All rows are made from the same 11 directions, up to rounding. Whole rows:
197 172 33 -102 77 -117 -37 -34 -131 -4 90 256 -240 -17 25 -231 -114

28 151 -68 -249 -297 192 -236 267 -106 -17 -253 115 -126 41 190 -74 15

153 14 13 -54 -104 113 63 -129 -50 254 74 -17 484 -87 158 104 -58

-109 -80 327 -147 231 -304 -313 -230 -167 273 -107 -24 -114 -144 153
 -263 180

-237 -228 -322 0 -412 137 -39 404 78 157 73 -84 39 271 -108 123 -46

-42 -21 142 -32 -69 -161 6 14 59 185 -58 135 121 -4 85 -98 118

155 -14 194 282 320 -279 60 32 66 -299 -5 229 -154 130 46 -313 128

364 -89 -94 -119 -160 4 -7 147 100 128 301 281 85 38 -52 -87 -89

-328 -66 -48 -83 -182 82 86 123 156 98 -313 -181 138 7 -38 259 204

29 4 -101 -283 -151 247 -46 -113 18 10 -100 -8 105 -168 9 277 -73

-10 -105 -101 47 135 39 46 262 -77 176 -61 -273 121 203 41 -6 -44

168 -63 -247 130 83 -109 -144 81 -237 -23 296 18 -265 201 -139 -307 181

-29 -121 -31 -109 -104 1 24 64 42 111 19 192 106 79 83 60 -287

Rows cut short, each followed by the rest of it:
-35 6 113 70 -11 40 87 142 74 -192 -288 218 171 143 : 288 15 -202
255 120 -35 8 -308 247 -235 -88 -111 -67 104 29 228 -130 : 153 -49 221
-188 -119 -278 -23 148 170 10 79 -68 -74 -150 -436 -134 80 : -196 231 135
-86 260 144 -22 -320 52 -112 -29 -126 306 -75 -128 246 -141 : 190 -86 222
-151 -116 -34 70 -100 41 -31 157 102 -166 -154 39 -17 127 : 37 49 43
107 -90 -22 -65 -55 123 -18 -27 129 -70 95 11 55 -87 : -61 144 -89
-162 -11 83 89 -3 39 153 95 41 55 -187 -47 273 106 : 195 110 -230
-220 95 120 144 -204 123 -34 138 244 -439 -318 -4 -135 -33 : 21 96 220
1 -8 184 119 239 -131 -134 -127 -21 -202 -19 -32 -220 -63 : 3 -157 119
-96 -63 -102 -209 -456 222 25 274 293 286 -8 -215 199 -100 : -172 298 151
-80 -48 -21 158 122 -139 156 -138 39 111 198 -174 27 -29 : -218 32 126
166 -14 68 153 122 -68 -77 154 -58 172 184 -250 39 55 : -15 -219 141
-33 -282 11 -23 48 -79 -196 -226 14 92 93 -106 89 -106 : -89 26 348
-121 -71 -39 -13 -282 -33 -118 20 53 -3 194 213 -151 24 : -57 -34 -164
87 -134 79 85 -13 -21 -135 77 71 -18 97 -20 41 20 : 25 -94 87
130 -16 -106 -239 -5 101 -212 -402 -323 -54 -30 305 96 -91 : 239 15 -141
-208 -227 -38 4 168 57 -154 -182 -147 34 -107 -289 101 -1 : 62 135 32
-19 5 47 -274 -148 -16 9 -63 191 190 12 15 -45 -231 : -183 145 131
179 245 -42 84 -156 303 -295 296 -218 -113 20 -286 -125 42 : 150 -186 3
52 -366 -239 -211 272 105 -80 270 39 -210 -332 -15 -138 237 : -8 131 30
31 201 -177 60 -26 145 124 -26 -162 -53 29 -90 21 34 : -13 57 -87
-4 62 -24 66 -22 174 33 33 -41 38 -31 -264 190 -19 : 53 112 -24
74 -149 -11 -77 -9 -222 -19 123 2 252 80 219 28 136 : 12 -193 75
-33 219 -38 -124 -38 124 101 176 -76 181 -120 -194 -5 -1 : 30 65 -171
94 -239 49 40 168 -318 -76 -153 131 -88 242 244 -257 -24 : -234 -179 249
164 59 120 -77 41 -92 23 52 78 -22 -80 211 -18 -26 : 62 -115 72
-176 -110 64 222 3 19 -83 35 -13 -209 -32 9 0 137 : 149 -22 -216
-164 -28 54 68 -165 52 -50 -43 49 -131 115 143 -72 6 : 60 66 -432
142 207 233 107 -199 248 -195 7 82 -86 -11 -310 178 -264 : 101 5 276
-104 28 130 -186 284 -38 41 -28 -35 143 -271 -212 -49 -83 : 43 84 -76
2 -39 -28 -250 -30 -41 -87 -128 -28 297 60 -101 -18 -170 : -134 49 187
294 -89 -160 16 -88 169 30 118 188 -166 173 -5 54 -17 : -181 101 161
-98 -186 -209 -1 184 5 97 -141 -135 99 282 -81 -56 99 : -127 153 -537
-28 219 155 167 457 -196 38 -15 -215 -268 -208 19 -376 113 : 120 -286 -103
109 -124 46 45 121 -36 38 -76 36 94 104 -58 200 -22 : 3 21 14
-25 -34 -4 60 179 -294 84 34 47 -24 22 115 -278 87 : -190 -186 253
-3 -113 188 -165 315 -16 -302 -43 -53 -130 -287 -146 -234 -98 : 104 -62 117
31 -18 17 -241 -223 263 -262 235 133 0 4 -184 -191 -136 : -58 122 -142
-254 578 49 275 -187 112 279 -134 -169 47 0 -292 89 -117 : 22 60 -90
-62 61 -32 176 415 11 242 115 -234 33 -161 -243 123 257 : 193 -2 -423
53 -142 31 -91 23 -70 64 129 153 156 -47 28 125 31 : -26 29 84
-261 -296 71 -43 321 -71 14 -141 -10 82 -220 -190 129 35 : 75 185 -128
-220 -80 -135 -202 -146 -143 23 -127 -75 274 96 203 -87 19 : -95 46 -154
91 -71 231 -15 286 -98 28 2 173 -15 -58 -117 -34 -107 : -42 -1 37
-313 380 196 183 -222 -19 141 47 105 -56 -128 -133 -123 -112 : -37 3 73
180 238 170 23 -23 96 3 66 104 -65 -159 -178 88 -180 : 24 -32 396
-92 66 -71 -68 -251 89 87 33 44 16 -1 166 58 16 : 32 122 -239
-14 261 7 187 121 142 382 -148 65 -118 42 -248 143 -122 : -109 255 -199
107 -141 -237 77 -53 65 218 -84 -22 219 233 -54 445 78 : -67 165 3
-14 150 54 -27 45 -113 118 -45 -9 76 83 76 -146 -45 : -72 -55 -159
188 -16 45 -158 49 77 -12 -100 66 81 71 -52 94 -177 : -43 103 -16
21 104 13 28 -46 68 -52 -26 -1 -227 -69 66 -117 -41 : 22 -15 52
35 -64 13 19 -367 210 -142 37 98 112 148 -107 310 -97 : 58 113 44
-171 -12 -18 -63 315 -113 -7 -40 -204 -40 -267 -28 -207 116 : 84 -58 -83
-99 -274 21 -30 149 -102 -175 105 13 302 185 -375 -119 14 : -174 -38 28
-168 -4 131 201 40 -55 -24 -2 7 -225 -49 85 -97 87 : 122 -66 -220
411 180 -35 107 79 82 -119 -118 -209 -87 307 -39 -26 -82 : 6 -213 71
80 117 -87 198 213 2 100 -47 -182 -263 38 65 -117 142 : 54 -101 -198
-92 -243 -16 149 126 -142 -48 22 17 -55 12 1 -13 151 : -21 -77 130
167 221 -126 -107 79 69 229 196 -259 263 -133 53 239 199 : 249 -60 -334
121 87 -72 259 -67 121 56 -143 -81 -124 151 -81 260 -12 : 35 11 146
-10 25 -120 157 140 -36 51 -35 -141 -83 -27 -106 -18 104 : -36 -70 219
-75 -36 -188 87 -367 170 207 118 96 152 -57 -29 532 107 : 54 220 173
59 -28 209 104 -166 -230 -193 304 162 -127 1 360 -240 130 : 83 -389 181
300 6 -243 -224 167 11 -173 76 -176 -93 -24 39 -353 36 : -143 -167 334
